The same things were measured in two ways. Each way mixes the same 11 hidden numbers, adds some noise and spreads widely along 7 directions of its own, which tell nothing about the thing.
(in the rows, 128 means zero)
Some things both ways: the first way, then the second way.
[176 165  98 110 126 121 160  86 162 109 107 129  95 173 139 120 138 121
 101 116 166 115  80 177 108 100 122 198 162]
[151 118 191 150 143  94 139 178 146 138 108 167 141 109 122 134 115 105
  91 143 146  65  91 189 120 156  99 126 108 136]

[134  90 108 121 131 137 109 176  82 117 135 128 116  60 100 119 107 117
 158 128 108 133 173 164 177 140  66 110  71]
[107 112 130 104 120 121  78 112 151 137 122 139 125 129 105 154 131 186
 106 126 128 118 119  97 110 145  99  72 131 139]

[114 112  97  56  97 118 121 125  92 186 117 170 173 162 124 101  74 124
  59 112 115 138 109 124 141 130  98 160 136]
[143 106 119 158 161  92 118 171 170 122  70 170 140 118 132  76 110 113
  84 179 112  95  68 165 179 139  82  83 116 138]

[133 132 109 128 136 128 143 124 110  92 144 123 125 111  95 138 105 126
 142 121 146 126 135 156 113 124 131 138 129]
[184 164 123 101 162 135 126 143 183 106 127 128 136 126 154 111 125  91
 136 152 116 159 136 203 154 151 124 145 125 122]

[142 103 132 123 111 153 142 129 144 132 150 152  84 148 132  87 117 149
 177 118 104  97 146 129 179 109 109 149 183]
[166 147 112  62 154 134 111 146 164 138 121 170 126 191 143 179 127 142
  94 101 184 135 157 176 153 126  92  96 138  71]

[177  83 147 109  93 145 125 153 103 178 137 144 103 119 131 113  95 169
 166 119 126 134 153 171 221 161 103 142 121]
[131 130 120  74 159 111  96 153 196 121 102 125 144 208 147 190 176 149
 104 122 180 156 164 149 175 170  96 152 169 107]

[ 72 148 102 175 151  67  84 131 121  39 106  67 113  76 113 148 122 120
 118 158 111 129 185 134  68  93  98 120 100]
[126 139 149 177 127 133 130 117  89 149 161 121 104 143 111 145  70 152
 136  85  89  87 137 125 107 144 113  77 103  97]

[161 147 144  83 120  80  72  95 137 111  94 153 130 169 139 189  68 156
 132  97  88 108 112  95 124 108 133  95 134]
[174 121  91 133 161  89 138 138 132  84  87 171 188 164 132  72 157 128
 101 189 118  86 107 148 153 147  76 130 175  93]

[118 103  99 168 123 123 116 148 118  84 149  74  91  64 105 124 111 160
 138 146 140 131 181 195 154 145 122 147 109]
[115 127 169 150  96 157 146 158 136 127 111  50 164 128 165 140 105 120
 178 100  95 135 132 116 127 137 146 157 101 176]

[164 149 106  70 150  59  84 110 123  93  74 159 107 158 124 149  80 113
 122  93  73  91 114 124 150  58  21 117 160]
[ 84  93 154 160  85 104 150 148  98 140 106 116 150 110 141 159 105 156
 153  95 126  71 125  93  98 129 137 160 124 154]

[104  88  99 165 165 188 101 152 133  70 156 122 121  99 153 169 154  91
 166  74 110 150 126 147  92 158 176  73 122]
[ 65 139  95  60 111 119  98  85 110 166 143 146 145 108 128 155 124 185
 110 121 144 145 144 126  78 132 118  94 139  85]

[133 132 113 163 133 159 106 141 114  88 125 103 144 139 174 131 179  92
 134 113 112 136 102 136 125 155 141 102 155]
[121 136 138 146 131 134 123  96 105 159 217 143 101 114 139 106  63 120
 111 171 102 121  53 108 107  94 146  50 116 136]

[163 120 138 139 141 150  92 162 124 114 133 109 121 120 170 111 157 122
 145 110 132 143 119 141 157 143 118 130 147]
[114 101 164 149 106 105 108 106 137 182 206 165 107  94 153 124  71 123
 109 172 125 107  35 134 111 109 131  76 122 130]

[100  98  97 134  68 115 112 145 161 163 150  92 144 118 143 127 151 167
  99 112 194 142 129 152 137 213 202 162 169]
[122 125 116 152 166 113 152 131 135 117 118 156 141 164 124  89 133  96
 118 143 127  73 120 138 145 136  94 142 162 168]

[131  98  94 154 137 206 126 143 102 155 102 140 122 118 181  94 163  64
 131 130 146 173 117 163 117 170 123 139 118]
[117  95 153 149 145 122 116 143 176 150  87 164 117 130 125 147 119 136
 106  80 132 109 117 176 163 160  72 103 118  92]

[ 94 123 142  61  93  79  98 162 151 187 119 134 132 138 123 117 114 139
 121 119 120 129 144  71 161 117 116 111 119]
[ 75 110 134 168  83 139 134 113 115 124 114 100 140  53 115 141  99 163
 163 122  97 131  89  56  86 113 142 132 110 175]

[119 166 132 128  88 129 133 109 121 118 138  92 157 170 136 127 137 126
 116 167 119 134 146  96 127 112 159 120  95]
[139 125 155 154  82 167 150 168 175 103  95  53 160 114 160 154  99 163
 176 102  95 179 111  77 131 126 132 134 110 154]

[117 126 140 127 132 154 138 138 169 127 150 121 131 132 137 152 158 134
 170 107 156 135 131  90 107 138 199 118 128]
[155 174 108 105 184 132 114 131 140 116 135 133 116 138 106 149 129 128
 106 126 121 169 158 150 137 134 122  98 137 100]

[150 132 168 134 101  95  97 157 146 142 117 105  94  93 152  77 136 156
 121 152 117 121 140 131 152 121  84 169  89]
[115 146 144 167 173 112 101 125 163 156 186 140  90 154  79 142  99 159
  79 149 109 149 100 100 116 139  87  32 155 126]

[137 119 126  90  79 151 126 127 155 173 118 141  99 164 142  74 122 184
 131 153 125  95 137 115 209 140 131 179 158]
[150 131 142 167 138 143 144 189 150 104  91  73 144 122 156 130  97 117
 141 130  87 166 104 112 171 114 147 114  99 150]

[158 141 173 156 122  93  96 110  93 126 105 119 139 141 169 140  84 103
 133 129  88 166 143 112  89  92 103  92 103]
[121 152 149 120 141 136 139 135 157 126 126  85 146 110 149 140 135 140
 117 137 104 182 109 106 133 160 129 109 137 125]

[143  89 120 140  82 150 110 121 151 163 119 140 108 160 190 112 142 120
 155 114  93 121 145 121 176 145 119 110 160]
[ 99 152  94  83 131 142 115 135 136 122  84 104 139 122 127 165 134 175
 114 119 137 163 140  64 131 124 123  89 125 152]

[106  96 131 100 130 109 104 171  69 116 147 168 149  75  84 126  77  99
 159  93  84 124 134 112 122 139  84  71 111]
[ 93  82 120 118  92 115 149 107 145 132 142 172 145 155 144 109 105 186
 133 100 128  72 112 127  80 135  87 112 168  99]

[142 127  96 123 124 123 125 119 120 131 109 139 153 127 140 103 124  99
 127 131 145 123 129 110 122 130 100 146 173]
[171 133 108  97 183  98 101 139 169 109 115 201  81  97 122 106 112 129
  74 161 123 105  94 168 150 142 117  58 119 128]

[122 153 106 108 123 112  98 102  97  56 124 169 127 164 112 137  88  68
 141  98  51  89  83 102  84 104 103  52 156]
[142 169 119 136 146 143 149 121 161 122 151  85 127 114 176  80  93 113
 141 149  64 176 106 137 148 157 134  95 130 127]

[118 118 100 128 141 117 143 131 106  83 165 127 149 106  94 138 104 116
 115  83 137 129 107 162  88 133 134 138 154]
[114 141 116  91 144  80 129 183 215 135 105 143 117 149 165 148 110 157
 107 126 154 139 148 186 140 179 106 137 145 115]

[112  97 103 108 139 145 108 166  65 132 117 153 130 118 116 127 117  88
 162 113 105 152 157 149 154 133  71 102 121]
[129 138 116 124 134 170 137  77 101 135 144 135 137 134 121 150 140 107
 157  83 128 129 152 108 128  99 122 145 151 132]

[169 132  99 155 117 118 123  76 134  94  92 147  87 155 142 144 115 111
 165 133 131 115 148 169 100 112  97 150 156]
[181 186 181 147 169 124 144 150  97 157 152 100 117 152 160 148 102  67
 126 103 105  98 163 198 160 178 136 124  99 108]

[123 100 114 120 130 141  93 141 139 125 128 141 131 114 142 135 122 134
 154 117 118 126 160 103 138 138 131 117 127]
[121 144 160 170 139 127 119 123  73 182 189  96 109 141 155 122  64  95
 137 114  73 108 126 155 139 125 157  81  94 116]

[167 115 155 174 135 141 111 136 151 128 104 107  78 135 189 130 164 126
 182 116 134 149 140 155 142 127 122 135 153]
[112 125 139 122 100 147 165 130 139 131 113 123 161 144 139 194 139 145
 161  62 168 132 160 112 109 123 110 194 160 113]

[136  80 100 137  73 140  80 161 151 136 154 119  67  73 113  56 118 181
 148 168 159 110 186 169 185 186 124 183 126]
[102 114 116  65 109  91  77  98 176 156 126 173 123  96 139 148 140 185
 102 135 147 128 121 144 107 169  98  98 151 107]

Other things, the second way, with their names:
<279>: [161 166 101 106 157 128 137 123 104 131 144 153 149 154 147 105 110 103
 107 157 134 111 118 158 141 120 112 101 130  99]
<111>: [114 169  82 123 113 138 133 157 130  86 104  78 136  92 131 138  78 175
 144 170 109 169 100  64 111 116 159 106  88 163]
<454>: [172 157 129 123 186 137  91 122 130 145 143 155 117 137 107 133 131  96
  73 170 132 143  90 118 171 100 107  47 126 145]
<67>: [116 120  63 120 119 114 122 144 140  90  55 152 166 122 109 132 133 176
 122 158 150 120 111  72 134 103  96 127 140 148]
<339>: [124 118 143 155 142  99 139 146 114 117 102 155 148  99 107 102 117 161
  77 167 105  85  66  93 109 144  95  62 126 129]
<420>: [116 163 102 150 163 116  97 141 159 104  89  90 120 129  95 143 129 176
 107 154  93 167 128  69 155 174  99  76 127 146]
<41>: [145 125 130 133 150 146 147 111  97 119 155 130 153 183 149 108 112 113
 132 114 105 104 127 165 138 132 119 117 135  66]
<289>: [118 131  61 123 100 113 140 126 159  55  58 150 169  68  82 142 147 210
 146 154 140 144 118  60  79 134  95 170 161 131]
<367>: [103 165  92  85 144 138 138 134 148  85  79  92 140 100 118 173 154 181
 136  99 122 188 176  90 109 156 140 148 144 119]
<253>: [127  98 123  97 151 123 113 168 200 111  93 150 122 148 150 140 122 141
 110 116 141 145 119 175 161 134 115 117 126 114]
<405>: [139 130  81 134 163 148 136  80 158 112 100 191 137 148  77 112 168 148
 110 102 131 120 138  84 133 119  40  95 201 129]
<452>: [108 130 181 121  81 131 125 148 129 172 172  71 113  93 184 193  71 164
 143  98 110 169 110  98 104 125 182  97  99 123]
<249>: [161 144 112 154  70 153 117 126 133 108 105  93 150  76 143 121  67 146
 193 131  87 132 115 140 119 130 126 138  68 127]
<207>: [123 148  70  84 138 131 110 134 185  87 107 117 150 108 135 135 135 144
 145 170 136 203 127 138 134 122 139 162 140 130]
<146>: [134 163 150 160 121 137 153 165 121 131  97  83 131  66 140 138  89 133
 128 128  91 142  99  77 127 130 140  90  89 173]
<84>: [155 167 123 142 184 133  80  97 133 146 109 153 132 133  72 162 170  97
  95 144 148 139 136 129 175 145  68 109 140 129]
<444>: [160 123 149 171 133 199 172 114  97  92 107  80 170  98 148  68 123  78
 168 116  48 134  90  88 147  91 145 115 111 180]
<108>: [122 137 122 131 189 158 115  99 111 118 165 147 130 154  94  94 124  82
 106 161 114 120  99 158 133 103 123  93 121 141]
<22>: [168 115 147 152 113 106 127 167 173 134  95 145 138  81 156  91  89 132
 119 145  89 110  81 148 140 132 101  80 112 148]
<342>: [172 163 131 145 176 144 126 138 152 121 130 112 112 138 126 146 123 116
 115 118 100 174 132 120 169 133 117  87 136 117]
<229>: [126 143 124 112 133 149 138 137 149 130 142 127 127 193 132 168  98 138
 154  60 146 122 190 191 117 140 108 151 128  84]
<400>: [ 90 138  67  54 137 129 116 129 178 120 106 137 149  89 134 144 149 169
 110 151 148 219 123  77 114  81 140 110 173 152]
<406>: [163 132 130 152 142 145 109 125 156 114 137 114 131 131 134  98 106 117
 130 164  88 138  81 120 158 126 116  81 118 152]
<140>: [150 132 109 146 108 123 123 117 192 122  99 151 131 112 130 142 118 167
 134 123 129 141 105 114 146 161  63 116 148 101]
<87>: [118 164 114 122 183 111 130 144  66 142 182 142  96 213 107 153  80 134
  98 106 132  78 176 144 108 114 140  76 126 107]
<431>: [107  84 162 147  97 156 164 158 136 115 156  93 165 191 166 145  90 138
 162 104 131 121 103 121 112  94 144 154 131 123]
<112>: [ 80 149 118  99 121 119 127 106 111 112 164 111 126  50 117 139 113 178
 111 184 114 162  72  51  56 124 174  93 126 160]
<120>: [ 92 140  88  90 122 106 138 159 177  92  82 101 142  88 143 152 131 191
 143 124 120 183 154 102 104 151 147 158 149 137]
<75>: [178 180 112 143 171 166 163 168 140  84 103  84 152 175 119 142 134 104
 146 116 118 162 165  96 154 103 123 140 143 168]
<433>: [115 120 147 158 114 156 146 143 100 124 111  46 167 112 178 103  98  94
 192  97  51 143 146 161 146 129 174 164  90 134]
<13>: [147 121  99  65 140 136 139 126 130 108 152 181 145 202 146 140 117 151
 106 126 177 101 124 158 113 102 114 112 150  70]
<239>: [105  92 134  57 132 102 136 127 117 128 163 175 142 162 158 170 135 166
 100 108 170 113 130 158  87 117 152 136 166  52]
<165>: [110 184 123 141 159 125 115 132 160 148 149  85 113 100 118 132 117 110
 137 147  96 181 146 109 127 137 138 117 141 204]
<210>: [154  82 206 177 115 108 141 167 110 155 120 139 149 145 157 119  89 120
 117  92  96  48 104 185 135 149 104  98 100  89]
<9>: [159 167 117  67 129 123 141 149 147 126 117 140 145 100 178 119 112 112
 115 161 145 127 111 161 127 134 138 122 112 144]
<443>: [ 98 125 110  98 128 121  93  85 104 130 127 127 129 105 131 111 129 147
 129 134  96 102 128 125 116 155 135 100 118 137]

Some of these things the first way, each followed by its name:
[114 116 134 145 130  96  68 155  92 117 108 123 131 105 151 118 118  86
 131 127  94 163 156 122 102 118  73  97 108]
<405>
[ 86  42 151  77  61 163 152 170  84 252 172 198 169 134  99 122  92 155
 174  94 137 166 172 117 170 200 167 122 124]
<279>
[ 95 123 127 139 110 155 113 156 141 115 155  99 107 117 115 109 152 162
 158 154 161 133 164 129 139 158 184 149 127]
<342>
[113 121 129 126 138 112 127 146 114 149 112 104 153 114 160 139 118 104
 101  99 114 159 111 122 126 121 118 104 128]
<108>
[ 88 150 107  84 140 121 132 141  72  76 171 116 167 127  47 121  75 172
 103 134 147 114 127 130 123 128 163 158 154]
<239>
[154 146 135  90  69 102  94 102 185 164  80 148 110 191 184 147 141 114
 134 118  81  97 104  71 152 119 122  83 119]
<420>
[100 115 100  81  89 169 121 139  98 153 136 167 137 157 109 106 108 107
 153 135 109 119 135  97 161 157 146  91 133]
<444>
[153 146 111 156 147 157 120 119 149  87 106  83 124 142 185 164 173 122
 122 106 133 133  90 148 132 144 166 120 145]
<207>
[145 126 116 120 119 156 120 114 138 129 129 139 127 129 126 116 113 143
 145 150 151 128 154 111 121 135 153 157 112]
<210>
[138  93 161 104  89 123 101 169 140 181 137 132 108 100 134 107 109 162
 176 130 115 123 169  95 203 148 120 106 112]
<406>
[ 83 135 146  36  69  52 119 159 136 160 155 147 113 139  56  96  72 181
 119 119 113  86 124  96 173 117 120 133 147]
<112>
[118 131 102 111 115 130 121 123 158  93 113 145  58 135 113 121 128 133
 164 120 113  77 112 145 142 132 130 125 161]
<367>
[ 93 157 120 154 144  63  70 110 116  35 108  80 105 110 120 142  70 152
 109 149  83 109 154 118  91  84 117 108 149]
<41>
[117 132  95 167 125 128 111 112 158  72 124  98  85 144 149 126 154 124
 136 126 127 117 136 161 107 120 141 144 167]
<146>
[122 130 132 119 114 136 126 144 120 157  88 122 137 133 150 181 171 113
 146 114 150 158 118 144 123 172 152 115  81]
<289>
[169  97 117 115 137 175 124 139  74 137  85 193  92 121 144 131 117  80
 166  92  90 130  92 191 148 158  66 112 109]
<339>
[128 119  97 155 104 173 159 129 125 107 137 101 103 131 126 129 175 155
 148 137 157 120 139 201 165 171 156 174 138]
<75>
[138 115 151 114 102 143 105 156 182 114 170 125  65 125 111  74 129 194
 195 144 130  79 169  97 199 122 148 151 167]
<452>
